The rows come from 7 hidden closed curves, with some noise, and rows from the same curve form a group. Each curve winds through 8 dimensions. The rows are also pushed far along 4 directions, which tell nothing about the answers.
In the rows, 128 means zero.
Some rows, each with its group after it:
[129 105 122 115  79 124 180  97 126 117 107 113 139 112 146 167 156 104
 129 116 117 124] -> A
[115 158 231 103 141 179 105 131 102 169  99  18 171 104 155 107 151 174
 137 145 142 190] -> B
[153  82 150 159  92 116 147  70 146 124 110 100 140 160 143 122 120 103
 122 104 158  77] -> N
[148 140 150 140  94 155 157 124 120 157 116  98 143 115 130 126 152 114
 155 132 149 110] -> L
[193 134 164 120 109 133 137 100 137 177 164  84 104 127 146 125 146  86
 138 133  97  75] -> B
[125 142 129 141 134 120 108 130 155 107 148 145 104 142 119 141  98 117
 111 111 116 128] -> M
[138 108 160 165 105 142 129 125 130 133 116  87 174 168 112 131 119 132
 121 141 151 105] -> M
[123  74 119 181 114 111 142  84 174 127 111 141 127 153 140 146 110 103
 131 113 112  90] -> B
[161 130 188 198  95 148  86  63 109 151  91  56 140 167 129 100 123 115
 152 113 180  79] -> B
[141 196 193 135 170 164 101 147 121 195 169 100  99  95 144  91 134 163
 152 129  94 123] -> F
[115 169 159 117 188 153 122 141 124 164 157 126  76  97 166 106 139 143
 133 142  67 153] -> M
[119 131  82 104 172 108 122 177 116 107 152 188 126 142 114  98 110 129
 106 152 136 139] -> L
[124 102  79 153 126 128 143 136 114 111 120 161 120 174  85 121 119 127
 129 135 173  92] -> B
[137 141 156 119 147 134 100 126 122 163 122 113 101 150 131 103 116 110
 135 128 134 132] -> N
[108 113 167 135  77 164 168 120 158 126  83  75 186  93 145 176 157 138
 151 129 121 164] -> L
[107 118 132 113 146 136 135 131 146 127 135 122 140 122 129 154 122 159
 119 135  89 150] -> H
[107 104 134 144 150 112 126 154 126 135 125 141 126 141 143 114 135 133
 115 140 127 135] -> L
[123 151 133 130 135 139 118 144 119 112 136 120 161 137 127 132 124 131
 116 159 111 148] -> A
[116 135 171 154 118 143 126 115 144 158 117  82 137  97 150 142 123 119
 131 117 116 149] -> L
[106 124  95 153 140 109 157 125 161 119 171 174 116 116 129 168 102 127
 102 114  62 109] -> F
[ 85 136 110  81 160 109 119 160 146 119 126 182 106 118 136 144 125 155
 125 120  81 178] -> A
[144 116 137 171 138 118 114 139 110 122 138 127 140 168 123  94 133 131
 117 152 152  92] -> N
[132 138 157 150 119 145 137 110 104 131 110 105 136 178 142 114 143 120
 133 153 128 109] -> M
[151  83  98 173  85 135 163  96 204 119 139 138 127 141 123 195 123  79
 147 130  71  83] -> N
[156 145 172 150 100 130 137 109 165 153 153 111  75 116 143 149 132  93
 133  89  97  96] -> M
[160 144 150 167 139 146 152 128 162 192 179 141  69 112 139 123 142 113
 159 122  75  63] -> A
[ 90  93  63 152  91  84 129 116 116  53  84 183 138 191 106 163 109  97
 100 117 156 136] -> M
[107 127 167 148 111 156 145 100 109 136  85  80 156 130 142 125 136 145
 137 126 155 136] -> H
[140  74 103  86 101 107 176 101 234  93 157 148 108  94 152 215 124  91
 116 107  32 137] -> A
[161 141  92 125 164 105 104 141 182 118 199 192  75 117 115 118  89 111
 121 112  93  97] -> H
[150 124 146 149 138 104 126 127 128 130 147 153 108 152 138  80 122 126
 116 110 149  82] -> H
[ 93  89  97 112  92 113 128 114 164  72  86 134 191 147 114 200 103 130
 111 130 109 174] -> A
[102 159 153 180 187 140  53 130  45 140  95 114 116 188 133  51 129 158
 135 164 170 134] -> M
[123 149 150  54 112 140 157 139 103 132 118  83 165  75 141 135 145 139
 115 130 139 181] -> M
[118 147 132 153 173 100  81 162 103 168 149 164  76 127 131  92 138 149
 132 125 115 113] -> H
[115 105 118 126 151 136 132 135 168 119 128 142 128 141 129 137 111 126
 125 141 106 145] -> N
[139  60  90 189  87  88  88  85 159  75  91 129 175 188 110 152  80  71
 105 127 166 108] -> B
[147 150 149 170 125 136  88 141 129 138 139 110 126 116 124 117 130 114
 137 134 137 123] -> N
[133 128  93  88  98 125 214 118 195 138 189 159  98  62 146 222 130  87
 118 109   8 120] -> L
[200 141 178 131 127 154 131 137 174 166 186  91  93 111 145 122 155  90
 144 147  84  92] -> L
[130 114  37 129 175 100 122 105 166  84 182 227  88 174  92 132  58 140
 110 114  84  72] -> H
[134  76 126 128 102 113 132 108 127 105  94 104 191 169 136 140 130 113
 122 156 137 126] -> B
[147 112 143 113 144 146 163 126 222 146 175 130  92  95 151 162 121 103
 136 126  42 125] -> N
[112 151 120  88 152 136 117 115 126  97 129 133 128 117 127 131 102 153
 114 119 121 165] -> A
[100 124 146 140 168 115 136 153 123 148 144 160  75 153 133 104 138 159
 116 117 116 115] -> M
[171 187 184 132 142 161 119 124 173 181 186 104  67  60 154 131 136 109
 158 113  66 119] -> A
[127 133 132 134 110 129 122  95 138 117 116 118 136 114 130 131 110 127
 133 100 142 127] -> B
[123 133 153 144 145 123 129 118 128 144 149 115  91 112 151 125 129 121
 109 113 110 124] -> F
[151 101 156 142  91 134 103  73 103  89  80  64 171 188 123 118 127 124
 121 136 187 116] -> F
[138  93  94 121  61 133 162 127 154  91 104 115 197 142 101 188 123  87
 126 151 140 135] -> N
[164 146 138 180 185 130  95 137 124 151 185 157  73 175 129  74 132 136
 136 154  97  55] -> N
[100 134 142 114 154 122  90 162  84 126 107 123 166 167 101  90 114 194
 115 135 176 148] -> H
[141 107  96 139 145 113 129 154 158 106 154 174 101 140 127 126 138 113
 125 148 101 113] -> A
[171  82 121 127  76 116 146  44 161  78 125  91 151 165 128 164 104  88
 103 114 128  88] -> F
[146 147 154 122 150 148 108 121 152 151 159  97 124 102 127 120  99 134
 125 121 114 134] -> F
[126 131 173 114 157 125 137 131 103 157 123 120 106 131 155  66 140 151
 121 115 160 119] -> N
[138 133 145 156 166 136 102 118 143 154 154 132 105 168 121 105  98 144
 129 130 104  89] -> A
[151 112 143 109 124 146 153 140 149 137 145 105 117 141 116 124 124 113
 121 133 146 119] -> B
[116 130 104 138 166 116 113 111 136 123 147 149  95 125 145 133 109 113
 114 131  81 130] -> M
[110 109 132 122 114 112 135 135 137 113 117 139 109 121 123 140 140 144
 124  94 150 139] -> M
[149 125 150 132 128 148 144 152 161 169 154 122 110 119 119 129 133 118
 146 131 120 108] -> H
[190 135 136 101 128 114 154 106 167 163 202 129  68 101 154 137 129  85
 123 112  59  73] -> B
[115 112 135 138 127 108 102 135 112 127 114 122 156 160 119 127 123 153
 114 132 142 125] -> H
[ 91 120 105 139 130 124 152 117  91 119  97 147 137 146 124 120 128 160
 127 119 152 121] -> F
[185 121 136 127 103 124 131 116 215 125 183 123 111  95 127 167 109  80
 129 111  79 102] -> H
[140  89 139  88 105 135 196 112 187 136 156  94 156  92 144 182 124 115
 106 123  78 126] -> F
[146  88  92 120  97  98 157 116 178 117 153 143 108  85 128 173 115  77
 110  97 120 116] -> L
[ 82 114 128  93 124 147 143 183  93 120  78 112 199 146  95 118 128 180
 121 148 201 182] -> H
[153 100 142 146 108 120  92 122 139  90 115  97 146 152 117 131 140 120
 124 136 158 127] -> L
[140 144 104 163 169 122 147 135 131 156 195 161  63  99 142 115 120  98
 114 127  84  86] -> A
[145 141 114 114 145 121  97 136  80 115 121 135 119 164 114  80 126 118
 122 148 177 123] -> H
[123  90 103 142 102 141 148 113 175 103 118 112 175 107 110 171 104 118
 126 124 136 139] -> F
[126 115 130 151 127 135  98 124 111 134  87 130 130 173 103  94 127 154
 158 122 187 110] -> A
[131 120 159 120 107 126 113 154 130 106 101 107 167 126 136 123 154 124
 127 140 156 166] -> L
[ 96  96  88 116 146  97 139 164  89  95 114 175 131 161 111 102 141 161
 104 136 172 130] -> B
[102  99 126 150 152 102 115 153 109 135 108 146 131 141 136  89 124 129
 110 126 175 138] -> L
[157 110 129 137  58 119 104  63 118 105  75  86 162 178 117 155 116  83
 135 121 164 110] -> N
[117 100 104 111 135 114 114 136 162 125 123 148 110 119 112 143 104 127
 126 103 137 147] -> A
[147 121 146 147 143 127 125 120 119 119 141 131 109 169 136  97 146 140
 126 140 123  89] -> F
[112 165 145  83 187 155 144 194 116 153 161 143 124  92 128  84 144 191
 137 147 122 155] -> M
[119 191 139 139 190 116  41 166  33 113 121 155 109 188 111  27 130 179
 120 153 192 135] -> F
[ 78 155  86 157 192 128 101 156  82  93 133 183 147 155  94  73  83 189
 106 136 172 134] -> N
[ 93  96  73 154 122 106 124 141 154 102 117 171 145 127 107 170 109 125
 120 123 116 144] -> H
[138  98  85 156 125 113 138  93 149 119 143 152 107 171 107 143  80  97
 106 113 126  78] -> B
[ 77 125  77  63 170 104 175 195 138 153 156 205  89  52 140 135 140 146
 119 118  88 172] -> F
[110 124 126  97 152 149 160 152 142 130 148 123 148 115 129 140 122 149
 111 154  98 154] -> L
[109 116  85  50 189 103 157 176 136 100 174 194 106 123 127 107 118 160
  88 137 102 148] -> B
[166 111  96 183  70 123 109  95 130  80 109 116 166 157 100 147 117  72
 130 137 171  94] -> A
[ 62 179 186  85 165 137 111 200  24 179  83  98 124  98 144  68 169 193
 121 129 195 208] -> M
[126 122 103 145 146 112 114 130 175 113 159 166  79  96 126 146 115 121
 128 105  97 129] -> L
[ 96 120 174  65 105 143 193 167 155 124 118  87 179  32 163 160 169 156
 113 119 120 212] -> N
[127 162 123 114 137 115  91 138  78 112 121 143 106 140 118 100 142 152
 130 121 158 133] -> L
[ 88 118 134 155 171 134  94 152  95 115  86 139 145 173 121  74 123 171
 131 149 182 151] -> N
[152 149 162  83 136 132 133 138 104 166 147  96 117 109 147 107 149 126
 123 136 121 130] -> B
[ 80 140 133  76 167 110  97 151  60  86  95 130 134 165 128  91 126 172
  86 135 178 190] -> M
[ 54  83  85 119 102 114 131 146 121  73  66 122 214 129 109 194 118 148
 102 145 141 210] -> H
[186 119  89 130 140 103 106 103 150 151 166 168  84 152 117 102 100  94
 142 118 115  55] -> F
[129 114  63  88 156 108 110 133 154 133 140 184 113 115 110 131  93 122
 140 123 107 132] -> F

New rows, each followed by its group:
[ 65 131  74 114 132 112 166 175 130  80 141 183 171  96 112 169 109 158
  89 128 111 174] -> F
[135 115 133 103  99 130 147 116 108  97 116  85 183 138 131 147 127 115
  97 145 146 147] -> A
[ 99 143 175  76  81 134 165 134 140 125 104  88 147  54 163 188 174 146
 131 106  90 200] -> L
[118 108 189  49  75 135 154 123 123 144  77  46 169 101 150 163 163 136
 125 116 146 191] -> A
[ 75 163  92  58 188 114 149 146 103 130 158 189 104  99 134 119  98 181
 102 110  87 159] -> F
[126 125  96 150 117 120 150 135 141 119 135 178  98 119 125 142 150 125
 148 119 109 104] -> L
[125 191 174  83 175 163 183 178 148 192 212 127  81  34 165 137 163 162
 133 132  27 143] -> N
[155 116 114 120 119 124 122 128 174  95 160 135 143 124 107 145 100 117
 114 124 121 122] -> M
[127 128 128 123  83 123 148 123 155 103 125 119 149 102 151 192 147  93
 124 137  72 156] -> A
[121  99  97 120 126 117 137 114 145 100 130 129 124 107 121 153 108 107
 104 115 139 142] -> A
[128 130  93 125  86 121 160 124 132 121 122 148 146  95 117 155 127 115
 139 108 140 122] -> F
[ 99 109 154 116 103 143 148 149 127 106  86 101 201 127 120 130 142 172
 126 131 173 166] -> H
[152 144 144 160 112 138  84 118 122 122 114 111 124 141 128 132 154 122
 160 142 120 120] -> N
[132 142 139 119 188 123 130 146 111 135 169 164  76 150 143  73 142 163
 120 137 107  99] -> F
[102 134  95  64 187 106 184 184 137 156 180 212  66  72 158 117 158 155
 124 127  55 139] -> B
[132 156 135 143 144 142 137 144 123 148 162 116 100  75 143 124 139 106
 124 135 111 136] -> A
[141 153 141 142 199 113  77 152 111 162 176 173  76 167 116  57 109 179
 128 127 122  78] -> H
[116  97 115 171  96  97 129 113 121 108  97 145 166 171 107 117 100 128
 111 105 188  93] -> H
[132 153 130 110 155 135  98 107 115 113 129 128 117 146 123 103 105 151
 124 118 137 132] -> A
[110 121  69  74 161 109 129 120 136  90 143 164 114  75 132 138 108 143
 110 112 114 164] -> M
[104 121 113  96  88 122 142 135 147  89 107 124 159  87 106 171 112 140
 112  91 160 178] -> M
[136 133 180 148 134 120 109 139  90 141 110 107 142 157 136  61 144 147
 122 128 192 111] -> H
[123 117 116 113 152 110 155 133 117 122 142 159 109 141 143  93 121 121
 102 124 143 114] -> H
[132  69  95 169  74 132 145  87 178  85  98 100 193 133 102 183  96 102
 124 123 154 121] -> F
[115 108 132 141 123 133 148 119 106 139  98 113 165 145 128 100 113 130
 122 129 181 121] -> L
[127  94  75  82 137  97 141 140 154 120 143 163 120 102 124 142 108 100
 113 119 126 143] -> F
[123 128 151 171 138 119  56 125 104 129  87 128 122 199 120  97 129 145
 147 136 152 121] -> A
[120 117 101 139 124 127 178  98 152 119 142 154 129 119 126 139  97 128
 118 103 119  96] -> N
[135 117 153 174 124 125 120  94 111 142 121  99 102 143 139 112 130 114
 119 111 153  97] -> F
[122  98  97 168 165 120 113 118 158 109 132 174 107 178 120 111  95 124
 126 132 123  98] -> N
[120 130 151 123 123 112  98 130 118 148  99 135 110 156 136 120 142 133
 144 119 130 132] -> A
[114 128  81 145 174 115  72 110  83  95 111 157 121 150 108  78 103 165
 126 129 179 123] -> M
[121 133 138  86 170 131  96 168 115 164 123 121 106  97 135  92 138 141
 139 141 149 171] -> F
[167 142 157  93 124 141 138  90 163 133 159 103 103 111 142 139 120 119
 131 107  91 112] -> A
[140 140  89 171 108 120 119 115 137 113 142 161 137 134 101 134 102 116
 137 115 136  89] -> F
[137 141 162  70 125 142 136 115 126 135 122  90 135 115 135 130 128 146
 125 115 131 152] -> A
[130 157 126  98 128 114 107 129  87 134 123 128 125 124 120 108 125 136
 123 116 154 137] -> H
[158  81  88 173  87  94 107 108 155 103 127 140 147 181  93 149  84  65
 105 122 162  81] -> H
[144 105 141 157 114 133 104 106 123 123 110  84 130 134 121 121 125 107
 127 129 176 124] -> A
[ 87 133  92 111 140 119 158 137 107 132 133 161 112 100 123 145 127 159
 118 109 116 140] -> B
[120  99  78 178 133 113 141 129 110 104 135 160 143 172 111 124 116 116
 109 151 141  87] -> A
[136 137 152 129 176 121  93 152 154 157 156 139  86 106 152  94 119 118
 128 127 107 139] -> B
[ 95 156  80 152 209 110 122 168  75 142 171 197  73 129 124  72 112 142
 103 143 131 115] -> A
[ 93 121 145 120 122 125 144 114 142 106 112 103 165  99 149 155 115 136
 100 113 118 173] -> H
[ 95 147  70  84 194 111 144 162 137 140 184 195  76  76 122 120  84 132
 100 109  99 151] -> L
[109 114 123 146 119 142 149 141 149 132 113 136 137 117 129 153 143 131
 147 137 112 139] -> N
[123 133 102 142 140 106 113 124 162  96 158 174  95 148 112 145  84 111
 101 105 106 118] -> M
[115 159 105  63 171 124 156 119 130 133 166 180  75  99 144 116 117 158
 125 102  75 127] -> F
[ 89 128  27 110 145 100 142 150 130  63 130 229 125 127 107 145 100 121
 113 127 122 151] -> M
[189 188 212 144 174 178  60 153  67 215 137  65  92 158 133  23 167 136
 181 177 165  97] -> B
[ 91 150 118  98 177 116  89 207  64 140 114 155 141 155  90  63 110 173
 109 142 211 167] -> H
[122 101 120 113 139 107 137 126 114 122 120 137 134 176 133 115 119 124
 102 142 135 118] -> N
[112 142 143 175 135 120  60 142  67 146  77 125 135 175 121  92 150 146
 155 147 165 129] -> F
[120 114 134 109 117 125 118 150 153 117 117 107 167  89 142 156 139 120
 127 145 111 182] -> B
[ 95 121 143 127 138 142 143 125 112 103  97 106 160 129 144 118 129 145
 112 139 151 166] -> H
[167 160 160 191 163 126  93  98  93 168 150 134  36 162 155  65 157 113
 152 130 118  51] -> A
[115 159 119 112 171 148 105 176 106 126 142 139 113 113 109 106 138 162
 137 147 140 160] -> L
[143 190 151 174 175 141  65 127  84 150 135 148 102 179 124  44 112 143
 148 139 152  90] -> L
[181 150 141 225 127 137  59 109  90 132 129 107 110 174 112  72 130  90
 150 149 190  70] -> A
[102 127 136 127 144 137 129 130 112 157 100 132 110 151 140 127 145 138
 146 138 112 137] -> N
[142 154 158 108 194 114  95 123 127 136 178 154  25 142 150  77 125 143
 109 106  95 112] -> M
[119 144  98 110 153 122 120 129 100  79 139 144 145 144 125 117 114 135
  97 149 129 147] -> A
[147 118 149 153  91 135 132 101  88 136  87  95 134 161 131 106 163 121
 149 131 178  93] -> A
[123 119 109 158 137  91 113 119 100 141 131 161  85 151 126 109 118 112
 115 107 146  93] -> M
[101 134  94 102 157  98  94 152  35 109  97 153 152 179 105  72 115 158
 100 147 198 142] -> B
[166 158 208 124 128 173 133 135 157 172 162  66 110  94 161 144 178 134
 157 152  57 127] -> N
[163 135 139  69 120 126 152  97 169 132 173 102 104  62 154 158 122 109
 115 101  81 131] -> M
[117 132 104 121 152 144 136 171 137 134 138 161 122 140 115 127 130 130
 137 158 109 136] -> N
[105 157 140  72 168 111 120 166 123 169 139 174  66 106 149 109 148 156
 141 107  87 154] -> A
[156 104 135 154 102 130  84 111 120 108  86  93 166 198 103 114 116  95
 133 156 184 117] -> N
[166 168 152 163 159 138 106 108 153 176 187 134  78 122 135 111 107 128
 142 115  69  67] -> F
[142 104 123 185 110 120 129  79 183 136 142 121 118 122 137 162  90  80
 122 103  98  93] -> L
[127 114 121 140 116 131 148 139 193 143 152 139 112  82 133 180 132 112
 142 115  73 133] -> H
[ 65 166 149 119 151 118  85 165  40 115  70 140 136 139 131  85 158 196
 128 127 179 188] -> L
[142 116  77 177 176 106 113 146 134 115 169 208  82 177 115  91 120 121
 126 150 113  68] -> A
[ 79 164 117 155 143 147  96 145  74 114  74 140 181 157 108  93 104 163
 140 148 184 161] -> L
[122 103 122 139 107 117 100 163 130 120  94 127 157 145 107 133 138 118
 134 141 169 155] -> A
[186 137 174 199 128 137 116  55 147 171 173  93  82 164 146 113 113 100
 133 113  87  27] -> N
[ 62 146  64  33 215  97 131 162  71  74 136 208 110 133 123  82  96 197
  77 123 146 188] -> F
[ 62 138 138  85 144 130 129 187 119  92 103 131 151 116 134 155 137 150
 100 145 124 235] -> M
[138 153 180  97 128 138 151 109 140 177 158  90 105  85 158 139 123 129
 118  98  88 122] -> H
[165 124 152 191  92 149 125  69 138 158 119  92 104 139 136 138 143 100
 165 117 120  68] -> H
[163 134 147 153 107 128 109  86 117 150 121 100  97 123 133 109 129  96
 143 102 163  93] -> F
[102 129 111 102 136 123 154 111 139 131 135 137 121 103 133 148 100 136
 111 102 108 142] -> B
[197 119 150 178 114 124  93  92 109 130 128  98 109 193 128  79 136  73
 137 145 176  58] -> H
[108 126 121 122 175 135 129 157 111 131 138 140 142 154 121 100 113 150
 109 162 132 138] -> L
[130 111 114 166  81 111 108 105 126 105  96 125 146 148  94 134 109 121
 128  93 195 107] -> M
[125 150 153 131 111 156 154 130 121 143 136  92 158 108 134 157 147 144
 130 143  96 133] -> N
[135 126 127 129 110 114 110 119 127 102 131 114 143 111 125 145 129 133
 114 119 133 134] -> B
[108 136  82 104 139 115 137 120 126  60 141 156 144 119 136 157 109 124
  92 140  97 164] -> A
[ 85 125 145 123 165 126 136 171 145 152 130 147  99  92 146 117 134 148
 123 116 121 168] -> B
[116 122  79 157 114 122 140 109 118  97 132 153 158 157 107 162 108 130
 115 137 108 101] -> N
[130 121 100 120 200  98  96 139 153 125 166 206  37 154 139  94 121 140
 128 119  83 104] -> A
[ 81 128  76  85 187 114 151 159 126 141 142 207  79 140 133 129 118 146
 121 137  73 146] -> N
[130 141 158  84 125 117 128 156  99 120 121 116 145 103 147 101 154 134
 112 131 156 163] -> H
[107 126 127 128 160 124 115 152  97 104 119 149 125 160 131  98 146 164
 121 149 138 139] -> F
[116  88  77 128 142 119 146 125 174 114 151 157 148 121 109 155  83 124
 110 126 107 120] -> F
[109 159 147 109 165 129 131 155 148 132 143 162 116  98 155 100 126 149
 133 122  97 156] -> L
[117 140 157  83 123 142 123 162 129 129 124 100 177 115 108 131 119 176
 120 125 148 168] -> H
[143 100 154 156 128 141 112 105 145 119 113  95 137 171 128 129 134 131
 135 142 129 111] -> A
[127 119 127 132 142 127 141 139 193 151 172 140  88  78 148 176 135 114
 135 124  38 130] -> H
